The groups are shells around one centre, one inside the other: the same stretched ball of 4 dimensions in 7 sizes.
Some rows, each with its group after it:
[-29.2   9.8 -44.9 -25.5  32.4 -27.6 -65.7 -58.6  -9.0  19.4  17.0  12.2
  -0.7  40.5   8.7] : (1)
[-42.1  14.3   0.0 -17.5  45.5  12.7 -57.8 -80.8 -13.0  27.9 -17.4  26.8
  -2.6  12.1  -4.1] : (2)
[  8.1 -10.1  11.8  -3.4 -31.2  21.1  17.5  12.3 -21.2  -7.0  -5.3  10.9
  36.2 -27.9  -6.9] : (2)
[-23.1 -16.7 -35.3 -11.2  14.4 -20.5 -43.9 -19.8 -30.0   0.5  34.6  -8.0
 -12.9  41.3  23.1] : (3)
[-13.4  13.5  -9.4 -18.8  14.6 -10.5 -32.1 -61.9  -7.1  17.5 -15.9  25.3
  33.4   0.0 -19.1] : (1)
[ -2.3 -11.2   5.5  -3.1  -5.9  -8.9  -4.4 -31.8 -27.6  -1.5  -6.4   7.7
  33.0  -5.5 -14.4] : (3)
[ -3.2  -6.6  -5.7  -9.4 -14.7  11.0  -6.1  -0.6 -18.9  -0.9   5.1   9.3
  20.8  -7.2   2.3] : (4)
[  3.1  14.9 -11.3 -19.8  -9.9  -5.0 -12.2 -33.4  -0.6  11.3 -14.9  27.3
  49.1 -15.7 -20.8] : (5)
[-14.6  26.2 -10.3 -25.8  10.2  12.8 -32.8 -48.5   6.0  24.0 -20.5  36.5
  31.2 -12.1 -14.4] : (0)
[ -4.6   2.4  11.5  -9.6 -12.7  28.7  -1.1 -10.4 -13.1   5.4 -14.3  21.3
  28.6 -25.4  -8.1] : (5)
[ -8.8  18.2 -25.9 -25.2   4.1  -6.5 -32.6 -38.0   1.8  16.8  -4.1  26.0
  31.1   1.1  -8.9] : (4)
[  1.2   0.5  13.4  -7.8 -16.4  18.5   5.2 -15.9 -15.2   2.9 -17.7  20.4
  39.2 -27.5 -15.8] : (4)
[-25.5  -8.5  -6.5  -8.3  18.6   1.1 -34.8 -38.3 -27.4   7.1   6.4   6.1
  -1.8  17.0   6.8] : (4)
[  3.3 -16.1 -10.2  -5.5 -24.4   3.0   1.6  14.9 -25.3  -9.4  15.9   0.1
  20.9  -2.8   6.7] : (2)
[-45.2  -1.2 -33.0 -18.1  46.7 -13.4 -73.2 -60.5 -22.7  18.5  21.4   4.9
 -26.7  48.8  21.2] : (2)
[ -4.1  -2.7 -11.9 -11.6  -3.0 -13.7 -16.5 -30.9 -18.0   3.4   0.4  10.9
  30.1   2.6  -9.2] : (4)
[-22.0   7.4  14.4 -10.9  15.2  23.4 -23.7 -49.4 -14.8  16.1 -22.4  25.7
  17.8 -13.2 -11.4] : (6)
[-34.2   3.1 -36.5 -20.9  34.5 -17.6 -63.8 -53.6 -16.0  16.9  18.3   8.3
 -10.7  40.3  14.2] : (6)
[ -6.4   2.3 -22.7 -16.5   2.7 -21.4 -26.8 -38.4 -13.2   7.5   3.5  12.4
  28.9  10.2  -8.3] : (6)
[ 11.3  -2.1 -24.5 -16.0 -32.9   0.9   0.8  20.7  -8.5  -4.3  14.3   9.7
  34.3  -9.1   2.9] : (2)
[ -2.9   5.4  18.2  -9.4 -12.4  29.3   2.4 -19.1 -11.7   7.2 -23.4  25.7
  36.7 -32.3 -16.0] : (5)
[  3.6 -12.5   6.2  -2.4 -17.5  -1.1   5.6 -12.7 -26.7  -5.6  -3.3   6.9
  35.1 -12.5 -11.3] : (0)
[-21.6  16.8 -25.0 -24.0  23.5 -13.0 -48.9 -62.4  -3.4  21.6  -5.0  24.0
  19.0  14.4  -8.0] : (6)
[ -9.7  -7.7 -29.2 -12.9   7.1 -32.9 -32.4 -37.5 -22.1   2.9  16.1   1.9
  18.2  25.5  -0.6] : (3)
[-44.1  -1.2   4.3  -9.4  44.4  10.9 -53.5 -71.3 -27.2  19.2  -6.8  13.9
 -14.3  20.5   4.2] : (3)
[  1.4  22.8  -8.6 -23.4 -11.1  10.3 -12.2 -29.0   6.5  15.9 -20.6  34.9
  48.6 -24.7 -20.5] : (0)
[-21.3   7.1  15.5 -10.5  15.0  22.4 -22.8 -50.1 -15.4  15.8 -23.2  25.5
  19.0 -13.6 -12.7] : (6)
[ 17.8  -4.1 -10.7 -11.0 -37.5  -2.6  13.1  12.1 -12.2  -6.9   2.7  11.1
  49.3 -19.7 -10.3] : (0)
[-10.5  12.9 -12.5 -18.7  12.8 -17.8 -31.0 -63.8  -7.4  16.4 -14.7  24.2
  37.4   1.7 -21.3] : (3)
[-12.1  21.9 -31.7 -28.9   5.6  -1.1 -38.8 -33.2   6.2  19.5  -0.8  27.7
  24.7   3.8  -2.8] : (1)
[-21.2 -10.6   5.5  -4.5   9.9  12.9 -21.8 -28.4 -29.0   4.3   0.6   7.3
   2.9   3.7   4.0] : (5)
[ -8.1  10.1  16.4 -12.2  -6.1  32.9  -5.1 -24.3  -8.5  11.7 -24.8  29.2
  32.3 -30.2 -14.5] : (1)
[  7.5  16.8  -3.6 -19.6 -21.2  14.2  -0.3 -14.6   2.5   9.9 -18.8  30.9
  51.2 -30.7 -19.6] : (1)
[-23.2  17.6  -3.3 -19.4  26.9  -1.3 -40.7 -75.2  -6.5  23.8 -22.5  29.9
  25.3   0.1 -19.0] : (0)
[-23.4  10.2 -43.6 -26.1  17.5  -9.8 -54.4 -31.0  -5.0  16.1  19.6  13.8
  -0.6  28.9  14.5] : (5)

New rows. What belongs after each?
[-13.7  -7.6 -30.6 -14.0   5.8 -18.8 -34.3 -22.4 -21.0   3.0  21.8   1.7
   6.8  25.4  10.0] : (4)
[-30.3   9.3   5.2 -13.9  31.4   8.3 -41.2 -71.1 -15.4  21.0 -19.3  24.4
  11.5   3.0 -11.1] : (5)
[ -9.3  11.3 -15.6 -20.6  -4.6  14.5 -22.3 -14.1  -3.2  11.6  -1.2  22.6
  21.6  -7.1   0.6] : (6)
[-34.0  12.1 -23.6 -22.2  36.1  -7.3 -60.1 -66.0 -10.2  22.9   0.9  19.5
  -0.2  25.3   2.4] : (4)
[ -2.9  -8.5  17.9  -3.0 -17.8  29.3   7.5  -0.5 -23.1  -1.8  -9.8  13.3
  25.1 -25.1  -4.7] : (2)
[-15.3   4.9  -6.9 -13.9  13.9  -9.2 -29.7 -54.6 -15.0  12.8  -9.3  18.1
  24.8   4.6 -12.6] : (4)
[ 12.0   3.5  -6.6 -13.9 -29.2   5.5   6.8   0.1  -7.2   0.2  -6.4  18.8
  48.0 -23.7 -13.6] : (6)
[ 15.4  11.0 -25.8 -21.3 -26.1 -16.8  -3.8 -12.0   0.7   3.9  -2.0  21.2
  56.2 -12.8 -17.5] : (3)
[  2.2   8.6   0.6 -15.3 -22.5  28.0   1.2   2.1  -4.1   5.8 -10.8  24.8
  35.5 -28.4  -6.8] : (2)
[ 12.3 -15.4 -15.1  -6.8 -33.1  -6.7   8.5  18.8 -22.4 -12.1  16.4   0.1
  32.9  -5.6   1.6] : (3)
[ -6.1  -1.9 -27.2 -17.1 -12.0   5.1 -20.3   7.0 -12.1   1.9  19.3   8.1
  11.4   6.5  13.8] : (0)
[-27.3   3.0  -6.5 -12.9  29.5  -8.5 -43.4 -67.9 -19.8  16.2  -7.1  16.2
  10.1  15.2  -7.3] : (5)
[ -5.1  11.0   3.2 -14.6  -0.4   4.2 -13.3 -44.0  -8.0  12.7 -21.4  26.7
  40.6 -17.1 -21.7] : (4)
[-35.0  -2.4  -4.0  -9.8  38.2  -8.4 -49.3 -72.8 -26.6  16.1  -3.7  11.4
  -1.4  23.3  -2.3] : (2)
[-42.3   2.2 -43.5 -22.0  45.5 -22.3 -76.8 -61.1 -18.2  19.4  25.0   5.3
 -22.8  53.3  20.5] : (2)
[ 14.5  -9.1   8.5  -4.4 -38.9  18.9  22.5  20.0 -18.7  -9.2  -3.9  11.1
  42.5 -31.2  -8.2] : (3)
[  0.6  -6.4 -19.6 -11.1  -6.7 -27.1 -15.2 -29.3 -19.8  -0.1   6.7   6.3
  34.0   8.7  -9.8] : (3)
[-29.3   7.4 -41.6 -24.5  25.9 -13.1 -60.0 -41.1  -9.4  17.0  19.6  11.8
  -6.3  34.7  15.4] : (6)
[-11.9  -8.4   0.6  -6.8  -3.1  13.4 -13.2 -13.3 -23.6   1.7   2.2   8.7
  12.3  -2.9   3.2] : (4)
[-33.0  20.1   4.8 -18.9  37.4  10.9 -47.8 -84.2  -7.3  28.7 -28.3  33.4
  15.9  -0.9 -16.8] : (3)
[-11.8   9.2  24.9  -9.5  -1.5  37.9  -5.4 -31.8 -11.4  13.2 -30.6  30.2
  30.0 -32.9 -16.5] : (2)
[  2.1  11.4  14.2 -12.7 -15.0  21.6   3.4 -24.8  -5.6   9.4 -27.8  30.6
  48.5 -35.3 -23.6] : (5)
[ 12.1   0.7 -11.0 -13.8 -31.5   6.1   6.4   9.6  -8.5  -2.2   1.0  15.1
  42.5 -19.7  -7.1] : (5)
[-10.9  14.7 -27.5 -24.0   8.8 -14.9 -36.7 -45.2  -2.1  16.1  -1.7  22.3
  28.5   8.6  -8.7] : (4)
[-24.7  18.6 -21.4 -25.5  17.0  14.3 -45.6 -36.9  -0.1  22.0  -1.7  26.4
   7.2   6.0   4.7] : (0)
[-35.8  14.2 -46.6 -28.8  37.8 -17.4 -73.3 -57.7  -5.2  23.8  17.6  15.7
  -9.4  41.4  14.2] : (0)
[ -6.3  18.8  18.3 -15.4  -3.2  30.0  -6.3 -39.5  -1.7  17.2 -36.1  37.4
  43.8 -36.7 -25.2] : (2)
[-11.0   1.0   3.9  -9.6   6.7  -2.6 -17.9 -48.1 -18.7   8.8 -14.3  17.5
  29.8  -5.4 -16.3] : (6)
[-27.6  -6.4  -5.5  -9.6  15.9  15.5 -34.0 -25.9 -24.4   8.2   7.9   7.9
  -7.8  12.2  13.1] : (1)
[ -5.4  11.2 -36.6 -24.6  -2.8 -13.8 -31.5 -22.0  -1.7  10.7  10.1  17.2
  25.9  10.0   0.2] : (4)
[-38.7  19.1 -27.6 -25.9  47.5 -15.4 -71.8 -86.8  -5.8  29.9  -4.3  24.5
   1.6  30.5  -2.9] : (3)
[-17.3  -1.1 -32.4 -17.2  15.3 -26.2 -42.8 -42.5 -17.2   9.0  15.3   6.7
  10.2  28.1   3.3] : (6)
[-11.9   5.5  31.1  -6.3  -1.7  39.9  -1.0 -32.0 -15.5  10.9 -32.2  28.7
  29.9 -35.1 -17.6] : (3)
[-21.6  13.3   6.3 -15.4  18.0  14.8 -30.1 -57.3  -9.5  19.6 -22.8  28.6
  22.3  -9.4 -14.2] : (4)
[-15.3  19.4 -21.2 -24.8  13.4  -4.6 -39.3 -50.9   0.2  20.6  -8.8  27.6
  26.5   3.1 -10.0] : (4)
[-44.9   6.4 -40.3 -23.8  47.1 -12.6 -78.5 -61.4 -14.6  23.0  20.5  10.4
 -24.0  48.3  20.9] : (2)
[-24.5  -2.4  22.6  -3.8  20.2  16.3 -21.9 -58.1 -26.5  11.9 -21.8  18.3
  14.4  -7.9 -13.0] : (2)
[-17.5  23.9 -36.5 -31.4  12.3  -1.0 -47.4 -37.3   7.7  22.7   1.8  28.2
  17.9   9.8   1.1] : (2)
[-39.1  24.7 -18.3 -27.0  44.5   3.5 -66.4 -81.2  -0.8  32.8 -13.0  31.9
   2.7  16.9  -3.9] : (3)
[-17.9   6.5 -38.7 -23.3   9.3  -8.7 -44.5 -23.0  -7.6  11.8  18.8  12.0
   4.9  22.7  12.7] : (4)
[  9.7  10.7  14.0 -11.8 -20.4  10.6   9.9 -28.5  -5.8   6.8 -30.3  29.9
  60.6 -37.8 -31.7] : (2)
[  7.2  10.0   3.3 -14.5 -19.3   9.5   2.9 -20.5  -4.7   6.6 -20.0  26.6
  51.7 -28.9 -22.7] : (6)
[ -2.3  24.3 -29.8 -29.1  -2.9  -8.5 -28.9 -35.4   9.0  18.1  -7.3  30.6
  41.7  -4.8 -13.6] : (2)
[ 14.2  -7.9 -19.3 -11.6 -35.8  -2.6   7.4  21.8 -14.3  -8.4  14.1   6.0
  37.0  -9.8   0.6] : (2)
[  2.8  15.3 -19.3 -22.9 -14.2   2.2 -13.9 -16.2   2.4  10.6  -6.0  25.6
  41.0 -13.3 -10.7] : (6)
[-31.6  15.5   8.5 -16.5  28.2  25.3 -39.7 -62.1  -9.5  24.2 -23.2  30.7
   9.1  -6.4  -8.4] : (0)
[-17.6  13.3 -33.6 -25.4  10.8  -2.8 -43.4 -30.0  -2.0  16.2   9.1  19.4
  10.9  14.5   6.3] : (4)
[ -3.9   2.0  26.2  -5.7  -9.6  27.0   4.9 -27.5 -17.0   6.3 -27.7  24.5
  38.4 -33.4 -20.6] : (1)
[-14.9   2.8 -57.6 -25.9   9.1 -30.4 -51.3 -21.1  -8.4   8.8  33.5   4.1
   3.5  39.2  17.6] : (2)
[-24.0  -2.1 -28.4 -17.5  10.5   6.4 -41.4 -12.0 -16.2   8.3  22.4   6.5
  -9.8  22.2  22.0] : (2)
[-30.0  -9.3 -39.6 -16.3  21.1 -11.2 -54.2 -20.8 -23.7   6.5  34.8  -2.9
 -21.0  43.1  28.8] : (3)
